All groups share one centre, and each spreads out both ways along 11 directions, with some noise.
In the rows, zero is written as 128.
Some rows, each with its group after it:
[147 131 119 148 137 118 120 118 129 130 143 128 149 139 154 126 123 112
 122 145 117 107  81 111 143] -> (2)
[143  75  91 182  80 112 176 154 131 154 161 128 105 117 153 147  90  75
  92 185 133  36 152 122 146] -> (0)
[112 115 132 120 127 145 125 118 126 161 122 123 142 109 108 111 118 122
  99 159 116 121 155 139 117] -> (3)
[129 127 104 152 131 113 141 151 100 122 156 124  89 171 144 120  97 103
 110 124 112 104  79  72 128] -> (0)
[145 130 127 174 132 108 165 141 118 113 158 128 139 133 139 126  98 112
 129 140 114 102 138  91 133] -> (3)
[136 146 151 150 162  90 114  91 144 113 144  95 136 150 143 169  97 149
 158 133 121 102 151 129 140] -> (2)
[113  91 130 121 111 133 103 134 104 141 129 168 112 109 147 145 135 107
  89 120 132 139 108  81 187] -> (1)
[112 119 120 112 108 153 118 164 120 150 123 182 136  92 131 141 158 123
 125  92 112 189  38 115 148] -> (1)
[136 160  77 141  93 142 119 118 119 120 123 148 100 132 132 161  88 120
 128 122 113  63 119 124 135] -> (2)
[ 90 106 160 180 148 117 158 122 121 124 130 126 111 104 134 122 100 113
 134 105 145 130 134 138 163] -> (1)
[112 114 135 114  83 154 118 115 147 116  86 154 139  69  71 122 142 154
 138 153 144 104 209  97  97] -> (2)
[ 88 126 135  85 156 127 143 126 115 113  89 155  93 145 128 106 179 101
 122  96 131 117  77 118 177] -> (2)
[149 124 147 131 125 116  79  91 113  91 141 127 146 135 177 133 125 128
 139 143 149 141 109 100 169] -> (3)
[143 136 117 131  93 141 106  96 155 107 104 126 125 116 128 122 154 135
 144 164 149  57 148  96 103] -> (2)
[109 100 125 191  92 157 149 125 118 123 153 131 107 115 140  59 117 116
 128 154 140  99  81  63 100] -> (1)
[153 140  93  86 141  75 149  92  99 102 117 164 147 161 108 217  65 154
 174 104 155 117 129 158 158] -> (0)
[114 137 115 129 123 159 100 137 136 167 134 133 120 135 129  80 184  91
  67 160  69  85  59  48 113] -> (0)
[118 120 122 135  86 161 101 102 130 155 155 148 135 109 115 149 101 158
 131 159 100 133 156 107  87] -> (2)
[151 110 118 131 117  94 158 139 138 105 124 136 150 112 129 147 127 131
 175 141 152 129 100 147 141] -> (1)
[137 104 149 126 125 124 133 120 129 128 114 106 152 110 116 101 108 128
 112 158 176 126 218 148 128] -> (3)
[128 102 128 123 117 138 139 113 102 126 117 129 155 124 144  91 108 101
  97 158 171 141 163 167 158] -> (1)
[120 151 147 161 135 137 110 126 121 105 140 135 111 120 154 118 131 124
 120 127  96 120 123  72 142] -> (1)
[147 161 123 119 119 150 153 135 111 110 120 141 148 157 124 103 157 130
 110 124 138 103 175 112  96] -> (3)
[122 143 162 145 127 149 118 119 133 100 114 128 151  90 121  83 143 144
 143 138 133 158 179 134 111] -> (0)
[123 106 123 120 113 145 114 124 137 158 123 118 111 129 136 110 146 109
  94 144 151 106 132 128 128] -> (0)
[125 123 109 150 119 108 131 151 119  90  84 129 104  86 116  98 113  96
 133 112 137 106  72 102 165] -> (3)
[ 84  78 152 162 131 129 111 101 132 156 127 103 145  79 126  74 110 114
 121 175 134 125  92 128 144] -> (1)
[125 132 116  85 133 140  98  94 105 119  77 119 106 162 159  69 154  91
  85 129 191  95 116 164 174] -> (3)
[111 145 124 182 123 154 204 159 126 139 147 128 109 138  98  86 117 126
 112  96 129  97 165 100  70] -> (3)
[132 124 148 126 148 119 135 132 135 128 122 111 149 126 121 116 135 130
 121 135 140 146 157 128 132] -> (2)
[113 143 134 133 131 145 117 124 164 167 126 116 171  90  87 129 151 163
 148 138  94 155  94 162  61] -> (1)
[107  76 150 146 136 113 104  80 138 165 123 106 162  81 129 105  94 116
 106 195 146 114 125 141 155] -> (1)
[149 128 189 154 159 131 136  87 129 127 184  63 160 180 190  83 139 128
 103 182 161 131 226 145 115] -> (3)
[116 110 131 123 124 121 102 106 140 121 124  96 101 124 117 123 114 152
 159 156 129 135 115 130 108] -> (3)
[144 120 103 122 103 132 133 117 101 108 126 120 112 163 131  97 112 128
 120 130 177 100 130  97 105] -> (0)
[126  98 149 189 130 119 133 132 130 142 157 107 129 105 158 123  95 100
 115 157 126 125 148 143 158] -> (1)
[117 162 115 148 150 138 162 138 103 106 102 110 132 139 123  54 113 103
 115 123 132 119 109 171 130] -> (1)
[106 136 125 133 125 145 138  95 124 133 115 130 137 123 102 109 121 138
 125 135 137  93 133 119  96] -> (1)
[105  83 119  80  70 168 100 147 154 166 100 161 114  59  89 157 158 126
  97 149 136 133 207 152 122] -> (2)
[106 116 152 166 166  86 166 147 152 113  96  90  96 113 114  91 133 103
 139 114 150  84 123 122 146] -> (2)
[141 135 130 108 106 143  91 120 116 110 112 156 154  95 130 108 142 139
 124 139 120 156 123  81 128] -> (3)
[132 128 136 152 136 106 115 126 136 113 125 128 122 109 144 142 138 126
 138 105 139 120 112 112 159] -> (3)
[148  90  98 159 105 108 138 177 138 156 152 106  67 145 166 163 112  79
  94  93 173  88 125 136 161] -> (0)
[140 110 139 164 141 100 144 122 133 110 120  93 135 117 146  93 114  98
 122 157 156  79 136 114 155] -> (3)
[138 134 142 153 124 129 136 142 137 115 136 118 141 104 125 109 135 125
 122 154 107 120 181 107 119] -> (0)
[147 148  71  61  80 162 108 144 111 150 112 217 146 130 140 192 166 107
 102 117  96 128  91 137 161] -> (2)
[129 135 128 131 131 162 113 167 107 153 168 129 107 162 166  88 167  84
  48 151  74 141  99  66 135] -> (0)
[142 104  99 123 111 103 171 137 129 112 113 132 144 124 120 121 123 122
 156 148 168 104 111 155 120] -> (1)
[175 120 138 148 154  79 124 120 111 110 105 136 186  95 174 117 121  69
  85 167 151  90 130 113 240] -> (3)
[128 117 125 147 116 114 205 138 125 104 129 128 107 128 101 151  83 131
 175 134 158  97 214 187 118] -> (0)
[119 102 129 136 150 118 131 132 100 156 161  77 105 148 128 107  55 112
  80 149 127 144 166 160 129] -> (2)
[121 104 117 117  86 117 134  76 149 162 149 174 157 121 105 226 104 175
 181 136 145  96 135 127 104] -> (0)
[131 126 134 173 122 132 156 156 128 126 142  93 108 114 102 104  82 132
 123 115 140 137 192 132  84] -> (2)
[127 123 124 128 132 121 130 128 127 126 122 119 121 138 127 125 120 118
 121 120 141 112 120 127 138] -> (0)
[109  87 131 170  61 191 193 155 124 159 171 165 135 106 152 107 152  92
 100 190 120 107 218 145 100] -> (0)
[118 142 108 149 130 133 156 165 101 108 111 150 113 120 126  97 106  95
 120 106 109 131  79 122 161] -> (2)

New rows. What belongs after each?
[118 141 123 179  94 161 106 114 139 116 150 114  92 132 163 105 128 127
 145 134 114  97  84 102 108] -> (2)
[ 70 105 146 118 149 133 147 144 126 126  82 143  78  97 105  98 154 104
 124 105 128 127 117 125 160] -> (2)
[103 106 132 152 138 115 102  81 116 131 111 110 116 113 139  76  91  92
  87 185 128  51 112  75 164] -> (1)
[105 134  82  94 121 142 135 138 110 140  67 133 114 114  84  71 126  90
  87 153 128  84  91 144 129] -> (3)
[118 109 142 120 132 122  90 101 150 139  85 110 150  82 138 105 131 108
 108 147 163 119 125 161 169] -> (0)
[130 104 131 149 132  99 128  91 134 124 135  92 107 156 160 118 108 117
 136 146 171  77 117 130 141] -> (3)
[ 80 101 156 200 113 134 176  95 121 131 155 167 124  98 140 145  98 143
 165 109 145  98 109  97 133] -> (1)
[109 125 132 135 140 125 148 120 116 119 111 123 136 116 121 102 112 113
 135 145 118 122 133 151 144] -> (0)
[151 162 149 145 142 128 133 130 132  86 121 124 161 103 107 108 133 148
 138 145  98 136 180  91 105] -> (0)
[108  98 122 158 108 107 196 120 134 142 143 148 110 126 114 190  82 136
 180 122 148  96 168 182 125] -> (0)
[115 139 139 147 148 123 102  98 100 105 132 139 141 126 130 105 103 144
 140 131 105 144  38  64 131] -> (0)
[148 106  97 115 144  67  81 103 143 144  92  93 134 111 117 146 102  98
  99 163 143  54  78 126 179] -> (0)
[153 100 108 101 112 102 137 124  81  83 113 169 109 156 161 149 112  88
 105 131 172  91 160  84 212] -> (1)
[110 132 143 137 151 107 163 192 146 111  86 156 104  87 122 152 172  94
 137  59 118 140 104 150 194] -> (2)
[144 162 127 165 110 142 118 138 107  84 107 172 171  73 138 102 131 116
 127 117 116 133  96  76 161] -> (0)
[129 169 132 125 122 172 121  99 137 159 133 114 199 115 104  88 131 157
 121 163 115 141 168 185  53] -> (1)
[109  90 125 231 119 108 182 125 135 142 159 105 119  95 156 111  70  93
 132 159 131  68  86 131 145] -> (1)
[140 132 127 113 132 119 112 111 126 112 106 125 138 126 116 108 118 126
 121 144 143 112 140 119 133] -> (0)
[135 100 111 138 131  87 163 131 141 114 104 115 130 115 109 125 117 118
 163 144 157  90  90 145 123] -> (1)
[ 89 163 149 109 158 150 138  95 104 107 108 140 142 139 102  72 140 161
 154 131 103 161 112 119  96] -> (0)
[118 107 142 184 125  97 165 115 115  98 138 140 133  89 134 168  58 146
 194  98 165 150 141 165 163] -> (0)
[116 119 131 153 144 120 161 143 117 120 121 112 114 125 130  93 108 105
 127 114 153 127 128 152 143] -> (1)
[121 134 115 112 122 135 132 128 160 154 106 106 139 123  72 116 143 150
 137 123 139 123 135 153  67] -> (1)
[119 101 131  69 132 111  80  92 126 131  84 134 139 115 103 113 147 123
 107 166 144 115 111 102 151] -> (1)
[114 112 150 135 129 131 114  97 155 130 124 107 130 135 140  98 167 136
 136 157 144 101 118  98 106] -> (2)
[151 112 133 138 130  95  99 168 187 139 141 106 122  89 120 179 161 141
 162 127  90 156  98 116 107] -> (1)
[147 133 119 151 130 119 137 119 111 107 116 116 145 129 122  69 114 120
 117 156 149  95 121  99 117] -> (2)
[ 91 114 132 155 132 126 132 112 139 138 137 113  84 129 128 131 117 129
 139 127 118  90 100 110 117] -> (2)
[130 120 117 132 116 113 147 118 133 134 146 134 115 151 114 169 107 152
 160 119 139 110 145 116  89] -> (0)
[163 143 115  97 141 110 138 135 107 109 150 128 120 190 123 149 109 141
 118 132 115 127 168 103 115] -> (0)
[128 131 100 140  93 135 119 120 153 130 118 141 103 121 119 163 138 126
 143 122 127  64 127 107 102] -> (2)
[133 130 132 136 156 117 162 144 149 130 124  83 131 144 116  88 144 113
 117 160 118  93 175 166  96] -> (3)
[173 161 113  91 112 165  99 147 106 132 163 140 134 183 189 162 149 122
 102 107 112 191 154 180 141] -> (2)
[137 115 128 161 119 117 116 128 114 120 149 129 130 122 151 114 100 115
 116 147 126 117 102  76 141] -> (0)
[127 161 129 103 155 119 142  92 109  86  85 122 136 147 108  82 120 131
 135 138 149  89 153 134 131] -> (1)
[148 129 117 125 109 136 141 144  84  76 118 168 137 134 164 107 141 101
 144 130 136 152  81 106 172] -> (1)
[133 163 138 107 146 120 104  98 129 104  96 128 162 121  94 104 136 148
 133 146 115 115 133  91 112] -> (0)
[138 136 156 172 164 102 133 108 122  98 141  77 138 132 144  91  95 131
 136 147 136 118 139 121 132] -> (2)
[117 125 121  90 124 137 115 114 138 128  93 141 104 136 140 132 178 106
 116 132 138  92 119 132 153] -> (2)
[114  78 122 159 130 103 169 148 113 116 121 117  99 117 136 100  96  91
 120 132 169 105 115 139 172] -> (1)
[116 114 115 128 110 137 130 134 120 124  97 136 125  86 103 102 108 108
 110 147 136  99 149 123 139] -> (2)
[ 87 102 134 157 108 144 133  86 138 146 125 146 134  95 112 112 117 137
 154 150 135  96  80 110 107] -> (0)
[105 126 142 131 128 145 133 103 135 180 130 148 186  95 114 149 111 146
 129 127 124 155 131 192 123] -> (1)
[125 143 147 171  98 170 158 119 110 121 162 176 170 116 153 139 129 148
 154 109 132 163 142 125 114] -> (1)
[119 107 126 156  79 146 107 136 182 134 113 110  95  82 125 123 150 116
 133 150 142  75 163 127 109] -> (2)
[126 123 109  92 120 129 119 116 134 141  88 128 136 120  93 114 129 123
 107 152 141  98 148 149 123] -> (3)
[126 141 132 144 154  93 159 124 153  87  83 124 117 139 147  82 212  91
 144 119 154  48  20  82 161] -> (2)
[135 155  95  97 102 131 112 150 122  89  84 163 106 108  84 144 140 152
 159  91 116 141  88 100 110] -> (3)
[147 161 109 139 108 137 119 126 122 108 132 147 135 129 137 159 110 136
 136 120 109 119 137 121 125] -> (2)
[137 142 132 158 135 103 127 124 123  76  81 104 125  90 123 101  99 127
 155  83 187 123 127 144 159] -> (0)
[126 123 129  97 137 136 102 107 128 134  82 120 135 125 131  86 143 103
  94 143 169 103 137 157 165] -> (3)
[ 87 131 119 147 142 118 170 111 125 112 101 142 101 133  82 105 115 140
 147 110 126  69  80  71 107] -> (2)
[111 146  73  85 144 130 137 161 109 118  56 135  97 125  94  83 138  80
  92 119 101 102  65 165 162] -> (3)
[142 130 128 139 130 120 133 101 125 122 135 112 129 160 162 111 134 123
 119 137 171  88 145 119 139] -> (3)
[154 166  98  92 115 154  98 156 139 164 125 123 117 148 104 135 146 130
  74 121 105 120 160 116  86] -> (1)
[123 113 137 173  96 128 143 151 111  94 128 138 100  88 105 122  82 147
 156  93 154 156 148  83 116] -> (3)
[122 134 117 139 111 146 131 122 108 107  96 132 119 122 128  65 135 112
 108 121 167 114 122 100 130] -> (3)
[132 110 115 133 117 117 124 119 126 114 132 114 119 130 116 111 101 136
 156 175 115 121 101 102 107] -> (3)
[138 120 146 182 165  82 158 149 143 129 135  83 124 123 145 107 115 102
 128 128 127 105  96 126 147] -> (2)
[152 134 116  98 128 125  82 135 122 135 126 114 115 161 135 116 146 122
  89 120 146 121 114  94 134] -> (0)
[102 105 173 183 138 151 167 156 144 145 177 124 118 104 150 124 136 120
 129 147  83 154 172 137 124] -> (0)
[127 116 117 115 127  95 124  71 112 109  87 151 174  96 117 147  73 135
 159 153 162 107 120 163 166] -> (0)
[121 102 101  54 109 129 138 114  73 121  91 206 108 152 117 158 125 103
  76  96 193  94 162  87 196] -> (1)
